There are 3 nested groupings, the coarsest first. Each group lies inside one group of the grouping before and may be the whole of it. The rows also spread widely along 10 directions, which tell nothing about the answers.
Some rows, each with its group in each grouping after it:
[-24.8 -21.2  -2.2 -19.1 -14.0  13.6 -37.7 -23.8  26.6 -40.6  43.5 -24.0
 -59.5 -16.6 -11.5  -3.4  24.4 -18.7  21.8 -33.7  58.6  23.3 -39.0 -19.2
   2.9  15.3 -12.9  68.1  41.2   2.4  15.8] | zadu J681 tubo
[ 15.2  -8.6 -15.7  31.4   3.6  16.4 -10.4  12.1   6.7   4.4 -38.7   4.0
 -31.6  27.1   5.7  -4.3  16.0  10.3  -3.1 -27.8   2.2  14.0 -30.1   0.1
   4.4   3.7 -23.9  17.9  17.8 -12.0  14.7] | vif J627 Vug
[ -4.7 -16.7 -30.4  12.6   3.1  21.4  13.9  15.2   1.3   6.3 -24.9 -23.8
 -17.8  28.5  12.8   0.3  20.1  28.8 -12.4 -17.6  13.0 -17.3 -12.9 -16.2
  -7.8  40.7  -9.2  32.2  21.7 -27.5  31.4] | venu J589 sib
[ 20.1 -17.5  -5.2  -9.2   2.2  34.4 -12.4   4.0  14.6 -21.1  27.5  -7.9
 -41.5 -25.3 -24.3 -13.4  -4.1 -35.2  29.0 -15.9  49.4 -19.6 -25.1  10.8
 -13.4  61.1  35.3  53.3   7.5  27.8  18.7] | rav J531 Tudom
[ 14.2  -9.5 -43.6  -8.4  15.5  12.7  -3.8 -11.5   4.0 -43.3  23.8 -13.6
 -53.1 -17.1 -12.4  -9.8  16.0 -11.4   2.7 -26.2  19.0  -6.0  -9.5   5.0
 -30.6  16.2  -4.6  37.8  25.3  30.4  -8.3] | lav J230 pasof
[ 12.6  -4.6  -4.9  -6.3  -6.1  21.6 -15.9 -39.6  -2.2 -14.5  25.5 -22.0
  -8.3 -25.3 -10.0 -16.9  33.6 -17.5  23.2  -6.9   8.9  -2.6 -21.1 -14.3
 -25.2   4.2 -21.8  33.5  19.2   2.7  31.0] | lav J751 Nuv
[ 19.0 -41.2 -22.1  -7.2  19.1  31.6 -48.3  -7.4 -10.8 -11.5   6.2  -9.9
  -7.4  15.3   6.9  -4.6  42.9  21.2   0.9 -57.8  -2.3  48.7 -42.7 -24.6
 -40.3 -15.3  -7.9  46.5  20.4  -3.1  27.6] | zadu J555 Gona
[ -7.1  13.2  -2.2 -24.6  29.7  -6.6  12.3  16.3 -24.4  24.1  27.0 -10.4
  17.3 -29.1  23.5 -32.9  18.3  24.2  16.1   6.6  -3.7   7.5   5.0  17.7
 -15.9   2.8  -4.4  26.0  31.5 -14.0  -6.3] | lav J230 Kun
[ -3.1   6.8  18.8   4.5  17.2  -6.8  -3.1  11.4 -22.9  21.7  15.0  -4.1
  -6.8 -18.1  -0.8 -10.8  17.8  21.7  17.1  15.1  -1.1  15.7 -27.5 -17.6
  -4.4  -6.8  -6.8  19.1  -6.6 -20.6 -11.3] | rav J126 ger
[ 10.3   5.1 -23.0  -0.4   6.0   1.9  -3.0 -25.7  -8.8 -14.5  38.5 -46.9
 -17.1  11.1 -10.9  14.6  12.5 -25.4  -9.7 -17.9  12.1 -31.0 -20.0 -10.0
  -2.9   9.3 -38.4  19.6  16.7  30.8  -0.3] | vif J627 keb
[  7.7  -6.3 -11.5  17.3  13.5 -10.4 -10.9  25.7 -32.4  13.4  -1.2 -16.3
   5.2  21.3  -9.1   9.7  38.4  10.1  -4.2 -18.9 -28.6  -9.0 -43.0 -18.2
 -18.0 -15.8 -13.3  20.6 -13.4 -27.0   1.6] | lav J502 Tiv
[  7.1  -7.3   8.7  22.4  11.9   1.0  -3.0  39.2 -17.8  23.7 -26.9  33.1
 -14.3 -16.3 -13.5 -24.2  20.4  32.5  26.0   7.9 -20.4   8.6 -24.4  -0.1
 -25.3  -7.0  19.0   5.0 -16.8 -43.5   0.9] | rav J531 guz
[ 22.3   9.3  -5.5 -12.0  32.4  11.3 -15.4  15.3 -28.3  14.1  21.7   5.5
 -12.4   1.8  14.5  -8.7   1.4   7.1   0.4 -12.4  14.3  24.8 -25.4  -3.0
   1.2  -2.2  -1.1  38.6  -1.1  22.8 -13.6] | venu J335 vulol
[-11.8   4.1  -5.6  13.8  10.1 -10.7  -4.8  20.2   7.0 -19.4   2.5   3.1
 -62.7  -1.0 -18.3   0.3  11.9  -9.1  18.7 -12.9  26.9  -0.9 -23.9   1.6
  11.1  12.9  -3.1  32.7   8.8  -8.3 -20.7] | vif J679 Fafim
[ -1.1 -16.3  -8.0  -7.5  -1.6  32.0 -18.3   1.5  16.3 -13.6  15.1  -3.4
 -30.4  -8.0   9.8 -13.9   2.8  -5.9  19.5 -20.2  42.1  20.1 -22.0   4.9
   3.3  30.8   9.6  54.0  33.2  -0.1  27.6] | venu J140 loti
[ 49.3   1.5  27.1  24.8  -0.4  43.2  -6.6 -19.9 -13.0  36.9  -8.4  -5.9
  11.3   0.8  -5.6 -18.2  12.6   2.5  20.1  25.7   1.9 -18.7 -24.8 -30.4
 -11.4  22.3 -17.2  21.1 -28.8  -9.8  30.8] | rav J126 luv
[ 24.2  14.9  -7.7   2.5  21.0  15.6  -9.7   8.3 -24.8  15.2  -5.2  -4.0
 -13.6  14.8   2.6   5.8   0.2   0.0  -1.8  -2.2 -11.2   9.2 -27.6   1.1
   4.8 -17.6 -29.1  -7.8   1.2   7.5 -13.6] | rav J531 dez
[-16.2  -6.9 -15.8   5.2  15.0  10.7 -11.9  28.2  -0.8  -3.9 -10.2  -7.4
 -17.7  10.6   7.9  -5.0  10.0   7.5  15.5 -29.9   8.1  -2.2 -20.6  15.6
  -8.8  11.4   8.9  30.8  31.9 -22.9  22.5] | venu J521 rap
[  5.2  -1.5 -14.7 -10.2   1.6  15.2   0.1 -24.6   5.7 -22.4  31.4  -9.7
 -33.7 -38.6 -14.7 -27.7  15.2 -10.7  21.1   0.0  24.2 -10.1   1.5   0.7
 -27.0  22.1  -2.4  37.8  26.9  11.4  10.7] | lav J230 belu
[ 15.5  -9.6  -8.0  20.6  10.5  30.1   1.6  17.4  10.1  14.1 -25.7 -13.5
 -14.6  16.3   7.3  -5.5  10.1   2.2  11.8 -10.2  18.9  -4.6 -26.2  -2.5
   5.1  46.4  -3.0  27.6  15.5 -18.2  21.0] | rav J126 neza
[-22.0  -2.9  30.2  -5.5   1.3   2.0  -5.7  19.8   7.5   0.7   4.2  14.0
 -55.0 -31.0  -0.5 -32.5   9.0   2.7  30.7   0.0  52.9  18.3 -18.7   1.5
  10.2  20.8  13.0  52.0  17.5 -22.3   5.3] | zadu J555 Runa
[-11.1 -17.2  -7.9 -11.5  10.2  -4.6   3.0   6.1 -12.3  -7.3  30.0 -23.9
 -22.6 -15.7  -3.0  -4.1  32.0  24.6  -4.5  -0.9  19.6   7.4 -31.7 -31.8
 -11.9  29.3  -0.7  57.0   6.7 -17.9  -3.4] | lav J751 did
[-16.2  -4.3  14.9  11.1  -3.6 -10.2  -7.4   5.7  -8.5   0.5   2.9   2.2
 -13.2 -32.5 -19.7 -23.8  39.5   8.8  34.4   3.5  -3.4  -5.1 -29.8  -6.2
 -21.0  -5.0   4.4  32.5   2.8 -46.2  17.7] | lav J751 Nuv
[ 37.1   5.0 -19.9  12.6  11.1  20.9  -5.4   4.2 -25.8  11.4   9.0 -22.2
   9.8  16.1 -18.6  10.2   7.8 -28.2  10.2  -9.1 -18.6 -52.4 -24.2   9.2
 -25.7   4.4 -15.0  -8.4  -9.2  11.6  15.8] | rav J531 guz
[ 43.9 -32.1 -29.9  13.6  22.7  46.7 -43.4  -3.8  -4.8  -3.8   1.8 -23.5
   5.4  25.7  -4.8  10.4  22.1 -13.1  13.9 -49.4  -3.7  10.6 -50.0  -7.6
 -31.6   8.9  -1.5  27.9  14.1  13.8  35.9] | rav J126 ger
[ 64.8 -10.6  -1.9  25.0  19.0  56.3 -17.4  35.5 -11.7  38.4 -33.5  15.9
  20.6  21.7  -5.5 -16.2   0.0 -14.5  28.3 -14.0  -4.6 -22.5 -31.8  24.2
 -21.2  31.3  20.5  13.0  -9.9  -1.2  42.1] | rav J531 guz
[  7.7   3.7  34.0 -30.7   6.4  30.6 -14.2 -17.3  -8.8  40.2  29.6   6.4
  31.3 -58.8  24.7 -65.4  16.7   0.7  58.8   5.1  17.8  20.6  17.6  32.9
 -32.7   7.9   7.0  34.3  49.2 -10.1  52.4] | zadu J555 Runa
[  5.3 -13.1   8.4  -0.7  14.2  -5.1 -19.1  20.2 -25.1   6.5  23.0  -0.2
  -9.0 -18.8 -21.4  -9.5  22.0  19.3  17.1  -1.5  -2.2   1.5 -35.3 -19.3
 -24.6   6.4  21.6  30.5 -21.8 -16.7  -1.7] | rav J531 dez
[-12.6 -13.8   7.4  16.9  -1.3  -2.1   0.4  16.5 -19.7  29.6 -20.1   8.8
   6.8 -20.4  -7.5 -24.6  36.9  48.1  23.2   8.9 -34.3  10.0 -17.4 -13.4
 -35.2  -9.1   3.0   1.4  -1.6 -61.4  19.4] | rav J531 guz
[ 17.3  -3.8 -19.4   9.9  19.3  -0.2  -2.2   8.3 -22.0   3.3  -4.4  -8.3
  -5.1  -1.5  -9.3  -1.6  31.0   7.2   1.5  -6.0 -23.6  -6.7 -26.3  -1.6
 -28.8 -16.7 -17.4  11.5  -0.3 -16.7   2.7] | lav J751 did
[ 18.1   2.2  10.4  -0.5  16.2  17.9  -4.7  16.1 -12.9  28.0   0.2   1.2
  -7.9   3.6  12.8 -16.9  12.0  10.4   9.2  -3.9  20.5   1.6 -17.4  -4.7
   3.4  18.8 -17.9  38.6   6.6 -11.1  11.9] | zadu J681 tubo
[-12.0 -10.6 -35.7  13.4  -7.6  -1.6  -7.1  -7.2   2.2 -17.8   1.7 -52.1
  -7.0  23.7 -16.4  12.7  32.9 -28.2   9.4 -36.8 -17.0 -58.2 -31.5  14.7
 -19.7  -2.9 -25.2   4.2  38.9 -25.0  37.7] | lav J230 pasof
[ 18.2  -1.0   7.5   6.8  17.4  24.5  -4.5  26.8  -6.4  27.8   2.4 -21.6
  -4.6  27.6   8.0   3.9   0.9  -4.4   8.5  -5.0  28.2  -9.6 -43.3  -6.4
  20.4  48.0  -1.1  41.3  -0.7  -7.2  10.0] | rav J126 luv
[-10.0   6.4  -3.8 -13.2  11.9   8.4   1.9  20.7   1.2  13.1  14.4 -14.6
 -17.4   0.7  16.0 -11.1   7.1  -8.5  14.0 -15.6  35.1  -7.5 -14.9  22.2
  11.5  31.0 -15.0  37.0  42.1 -10.2  15.3] | zadu J681 tubo
[ 15.8  -3.5   2.6   1.1  11.5  11.6 -23.8   1.7 -21.1  16.6   2.5 -24.9
  -2.3  34.2  11.5   5.8  25.2   6.0  -3.4 -13.6  -7.2  12.4 -50.6 -25.1
  16.8 -26.5 -40.0  28.5   7.6 -14.5   6.8] | lav J230 pasof
[ -6.0  10.7   7.0 -10.0  31.3 -37.1  10.0  30.6 -57.0  41.7  36.2 -28.5
  49.6  -5.1   3.9  -1.3  37.0  24.7   4.4  13.6 -36.4 -21.8 -28.0  -1.9
 -20.3 -19.6  -8.8  16.1  -8.5 -40.2  -7.4] | lav J751 did

New rows. What belongs after each?
[ 53.5  -2.2 -17.7  18.2  -0.9  40.0  18.5 -32.0  -7.6  -8.1  -2.4 -19.5
 -13.2 -10.6 -19.4 -13.7  24.2 -15.1  -0.5   7.9   8.7 -53.3  -4.0 -24.3
 -38.1  48.2 -18.6  27.0 -16.4  20.8  31.0] | lav J751 Nuv
[ 24.0 -22.0 -30.3   4.2  13.7  24.0   2.6   7.2 -19.0  13.4  -1.6 -12.3
  11.5  -3.1  -1.4 -10.5  28.9  30.5   0.1 -12.8 -21.7  -7.4 -10.4 -15.4
 -49.6  27.8   1.8  13.4   1.3 -10.4  21.9] | rav J531 guz
[ 25.5 -16.3 -10.6  13.8  -3.3  35.3 -28.4 -30.2 -12.6  13.8 -10.5  -9.2
   8.0   6.4   4.2 -13.3  32.0  15.2   8.4 -20.0 -14.9  12.8 -23.5 -26.9
 -29.7 -10.3 -19.4  20.4   7.7  -9.0  47.2] | venu J335 vulol
[ 63.6 -34.6 -31.2  38.5  28.4  23.0 -43.5  20.8 -13.8 -17.0 -13.0   7.0
 -18.8  26.3 -38.9   7.1  30.3 -13.7  15.0 -47.9 -16.5 -21.0 -41.5  -7.8
 -51.1   7.5  21.0  32.0 -30.5   9.3  14.3] | vif J679 Fafim
[-30.1  19.8   5.5   4.5   3.1 -20.1  17.4  16.0 -13.5   8.3  -3.1 -18.9
 -19.4  -0.7   0.9  -1.4  23.2   0.6   9.5   9.2   1.8 -13.1 -27.9   2.2
  17.1  -3.6 -28.9  13.3  18.6 -42.1  -3.1] | lav J751 Nuv
[ 14.8  -2.4  14.7   0.2  -6.4  24.6 -23.8 -19.0   7.0  -2.4  14.1  -2.7
 -15.4 -25.6 -12.0 -32.4  16.7 -23.4  44.8  -4.2  16.0  -7.8 -20.2  12.5
 -11.3  -1.4  -2.3  36.0  21.9  -3.3  29.8] | lav J230 pasof
[  1.4 -10.1  22.5  10.4   8.5  -2.8  -4.7  19.5  -3.3  12.7  13.4   6.8
 -20.9 -23.6 -12.4 -26.1  18.5  19.3  20.2   2.7  26.4   0.7 -23.6 -11.2
  -6.4  31.6  18.1  52.6  -7.6 -15.1   3.7] | vif J627 keb
[ 22.3   5.0   5.3  28.0   9.8  14.7   8.4  -2.5 -13.4  28.2 -28.1  -6.9
  -8.6   9.8   5.2  -6.3  18.4  23.7  -0.7  17.3 -12.8   2.3 -18.5 -30.2
  -1.0   3.7 -34.0   2.2 -13.6 -22.9   3.2] | rav J126 neza
[ -1.9 -20.0  -6.4   0.9 -19.2  46.4 -30.2 -26.9  36.0  -6.6   2.7 -29.6
 -22.0  13.0   4.0  -9.2  19.9 -26.2  34.7 -33.1  40.7  14.2 -27.9  -2.7
  14.5  39.2 -20.1  48.5  57.0  -7.4  52.0] | vif J679 Fafim
[-26.5  14.0  15.1  18.0  -9.7 -21.9  15.1   6.8  -9.3  20.9  -5.9 -10.9
  -2.6 -19.9 -15.7 -23.2  26.6   5.5  31.2  21.0 -15.3 -41.7 -10.0  11.5
  -9.0 -11.0 -12.5   2.2  16.6 -62.4  23.0] | lav J230 belu
[  4.6 -11.5 -20.0  13.4 -12.4  24.0 -12.7 -28.6  12.6  -6.2   1.4 -30.3
  -7.2   1.1  -8.5  -8.4  31.9 -14.7  26.6 -22.1  -2.0 -18.5  -6.8  -1.6
 -22.7  16.7 -27.3  14.3  37.0 -12.1  44.6] | vif J679 Fafim
[  0.2   0.5  18.9  -5.6  10.2   2.0 -29.0  -5.9 -22.6   6.7  20.4 -12.8
 -14.8   7.8   2.0   1.8  23.9  -0.1  10.5 -15.5   6.6  21.6 -42.1 -21.6
   4.1 -33.5 -27.0  32.8   1.1  -9.5   0.6] | zadu J555 Gona
[  2.1  -3.7 -17.0  -5.1   9.7 -11.2  22.8  -8.9 -41.1  18.9  30.2 -61.3
  27.2  14.0   4.0   4.9  41.5  27.6 -23.5   3.0 -23.5 -51.5 -15.4 -39.4
 -22.9  15.0 -35.2  21.9  -1.6 -21.5  12.7] | lav J230 pasof
[ -8.1 -20.9 -14.5   4.5 -13.8  12.2 -15.8   1.9  -1.4  -2.8  15.0 -57.7
  -9.6  37.6  -3.9  21.9  33.8 -17.3  -7.0 -32.7  18.1 -20.1 -58.4 -34.7
  13.4  30.3 -21.8  49.6  15.6 -17.0  28.9] | lav J502 Tiv
[ 12.4 -19.1  21.9  -2.8  19.9  12.6 -14.7  36.8 -23.9  36.2  -0.9  32.5
   5.1 -25.9   6.6 -35.4  25.7  55.9  22.9   6.8  -4.2  50.3 -28.8 -19.3
 -23.9   9.2  28.4  40.6 -15.5 -33.6   2.2] | rav J531 guz
[ -9.8 -16.3 -14.9   0.0  -3.8  31.3 -24.7  -4.9  15.2  -5.9 -15.5  -3.3
 -32.2  17.7  28.4  -1.9  13.7  21.0  -1.9 -24.7  16.7  60.7 -31.9 -14.6
  17.7  -9.6 -30.0  35.6  44.3 -21.4  21.3] | venu J140 loti
[ 31.5   5.5  -0.5  19.1 -11.3  61.6  10.9   4.8  15.0  26.9 -32.0 -21.8
 -17.5  36.9   6.4   2.3 -13.9 -35.9   8.3   1.0  38.4 -40.7 -26.9   5.6
  37.3  63.9 -24.7  14.6  17.0   2.5  41.6] | rav J531 guz
[  5.6   7.8 -32.4   2.2 -11.1  17.2  -0.7 -53.7  12.8 -41.3  20.6 -24.0
 -36.6 -39.2 -31.6  -9.3  20.4 -44.8  26.8  -2.8   1.1 -34.8   4.5  16.6
 -38.7  -7.2 -29.9   0.0  33.3  16.3  22.7] | lav J751 did
[-20.9  -4.4   8.8  26.6  18.0  -1.6  -2.8  58.4   2.6  26.2 -53.9  20.9
 -42.3  28.0  16.8  -3.5  12.3  44.5   4.5  -5.1   5.6  48.6 -51.4  -5.6
  33.0   3.1  -9.2  20.7  11.2 -60.2 -16.0] | rav J126 luv
[ 35.4  -3.9  -5.4  -0.4  16.9  23.2 -34.5  -1.2 -14.2   5.2  17.3  -6.6
  23.0  -9.4 -11.9 -17.1  24.3 -33.5  39.7 -24.3 -10.0 -15.2 -32.5  27.5
 -35.7  -8.9   5.3  26.0  15.9   4.2  38.1] | lav J751 Nuv
[ 28.4 -34.9  31.1  10.5  24.4  20.7 -37.5  31.9 -20.4  38.5  18.0  16.0
  46.9 -35.0 -12.0 -44.1  30.3  22.1  60.3  -9.0  -4.7   8.2 -39.7   3.8
 -55.8  26.5  64.7  52.2 -13.7 -33.7  44.1] | rav J126 ger
[-14.0  -1.3  17.1 -13.3  -1.4   2.3 -27.2  15.3 -14.7  17.8  43.1 -26.4
  20.5  -7.7 -10.7  -2.7  14.3 -26.1  44.1 -10.9   6.2 -16.1 -45.5  17.4
  -3.3   1.3  11.5  24.7  20.0 -21.1  26.5] | rav J531 guz
[-14.4   1.6  -8.2  -1.2  18.6 -18.2 -22.0  28.7 -13.3 -14.0  17.2 -12.0
 -20.0   8.6 -12.3   8.9  24.4 -22.8  18.4 -28.6   3.8   1.4 -54.4  17.3
   3.3 -19.8  -3.7  27.9  20.8 -19.9  -6.2] | lav J751 Nuv
[ -2.4 -10.5  -5.9  -5.0  22.0 -15.6 -14.1  17.0 -62.1  44.5  29.2 -44.9
  59.4  27.1  15.8   8.1  45.5  44.1 -14.8 -17.8 -40.2  -7.8 -39.2 -37.9
 -25.6 -12.5  -7.2  29.3  -9.0 -35.9  24.1] | venu J335 vulol
[  6.1  -3.0  31.7   5.3  12.5   2.6 -13.6  11.4  -8.0  25.1   4.3  34.2
  -8.9 -44.0  -3.1 -52.7  27.0  33.2  48.1  15.2   5.9  37.1  -2.5  -4.2
 -21.4   5.7  18.9  41.3  -0.6 -29.4   3.1] | vif J679 Fafim
[-10.4   8.3 -39.1  21.9  -0.7   0.1   5.2  -5.6  -1.5   4.2 -37.4 -15.0
  -0.5   6.0  -1.2 -10.3  27.9  -4.3  17.9 -16.9 -45.3 -25.2   0.3  37.9
 -29.0 -36.7 -41.3 -33.0  54.3 -43.4  33.8] | lav J230 belu
[ 40.2  -2.8 -39.0  14.6  36.3  21.2  -1.7  13.5 -13.4  11.1 -16.5   7.3
   5.1   2.7   4.4 -19.8  22.0   7.3  15.7 -24.7 -25.7  -2.7  10.7  28.4
 -45.8   9.4  -6.2   3.5  21.4   4.6  12.4] | vif J679 Fafim
[-10.5   2.4 -24.9  -0.8 -35.4  33.8   4.2 -69.6  13.9 -11.7  -5.4 -37.4
 -24.4 -18.9   6.5 -16.1  37.5  -0.1   6.1   0.0  -3.4  11.7   6.6 -26.0
 -15.3  -2.4 -69.1   5.9  53.4  -9.7  42.5] | lav J502 Tiv
[-16.4  -3.4   9.8  -2.4   5.9   3.1 -18.6   4.8   6.7  -1.3  23.2  -2.8
 -15.5 -30.4  -9.6 -19.7  14.9  -4.1  44.6  -6.1  16.9  11.9 -25.1  16.6
 -14.8  11.1  13.5  30.9  26.5 -19.4  13.5] | rav J126 luv
[  1.7  16.2 -14.7  10.9  31.7 -28.7  17.5  35.0 -47.4  34.1 -12.9 -13.1
  16.5  21.0  14.4  -3.3  29.3  37.8 -12.3   3.1 -51.3 -17.5 -16.8   3.5
 -11.3 -36.2 -34.0 -10.2   1.1 -39.3 -15.4] | lav J230 pasof
[ 10.6  10.2  28.5  18.2  15.3   2.8  -6.5  49.6 -17.4  43.9 -15.8  -4.6
   5.2  28.9  -0.9   2.4   7.3 -15.8  19.2   4.8  12.4 -20.5 -56.3  12.7
  35.3   7.5  -1.4  31.3  -8.3 -40.4  11.7] | lav J751 did
[-26.7  30.5  20.2  10.9 -11.6 -19.6  36.9  -3.1 -23.9  33.2  -6.3 -23.1
  -8.3 -18.3  -4.0  -8.2  16.0  27.4   1.8  48.7 -17.7 -36.8   0.1 -19.1
   8.7  -2.6 -38.5 -20.4  -7.5 -47.3  -2.6] | rav J531 dez
[ 18.7  -3.5   2.5  33.5   5.6   1.5  -8.8  17.5 -28.3  24.9 -37.1   9.5
  -6.3  17.4  -7.9  -6.4  38.9  27.4  -0.9   0.2 -36.1   6.0 -37.8 -28.9
 -13.9 -30.0 -25.5   7.8 -22.9 -42.4   6.2] | lav J502 Tiv
[ -7.7 -14.3 -13.3   6.4  19.8  15.2 -20.3  36.2  -3.5   2.3 -23.4 -11.3
 -34.6  50.9  13.2  16.6  17.6   3.8  -7.1 -48.7  18.7  23.3 -55.4  -5.3
  21.0  -3.5 -18.7  36.5  23.0 -21.4   7.8] | zadu J555 Gona
[ -0.1 -29.6 -35.9  -9.9   2.0  18.7 -28.4 -14.2  -8.2 -12.4  22.5 -35.8
   6.5  -5.2  -6.3   1.7  33.8  10.2   9.5 -34.5 -15.6   8.8 -27.8  -8.9
 -42.5   3.1  -3.1  16.0  32.2  -6.9  31.9] | rav J531 dez
[-24.2  14.7 -33.0 -18.9   9.9  -7.9  12.0 -17.2  -9.2  -7.7  40.3 -63.1
  -3.6   7.9  12.3  20.2  14.8  -7.6  -3.8 -10.9  -0.1 -14.5 -14.0   4.4
  -1.0   6.8 -46.7   3.1  48.9   2.2  -2.1] | rav J126 luv
[ 27.7   6.2 -13.5   1.6  30.8  10.9 -11.8  12.7 -15.4  10.4   4.8  10.6
  -9.6  -1.7   6.0 -15.2  15.3   8.2  16.1 -11.7  -3.7  23.5  -5.8   8.8
 -14.7  -2.6 -13.1  22.2  12.4   9.2 -11.2] | vif J679 Fafim
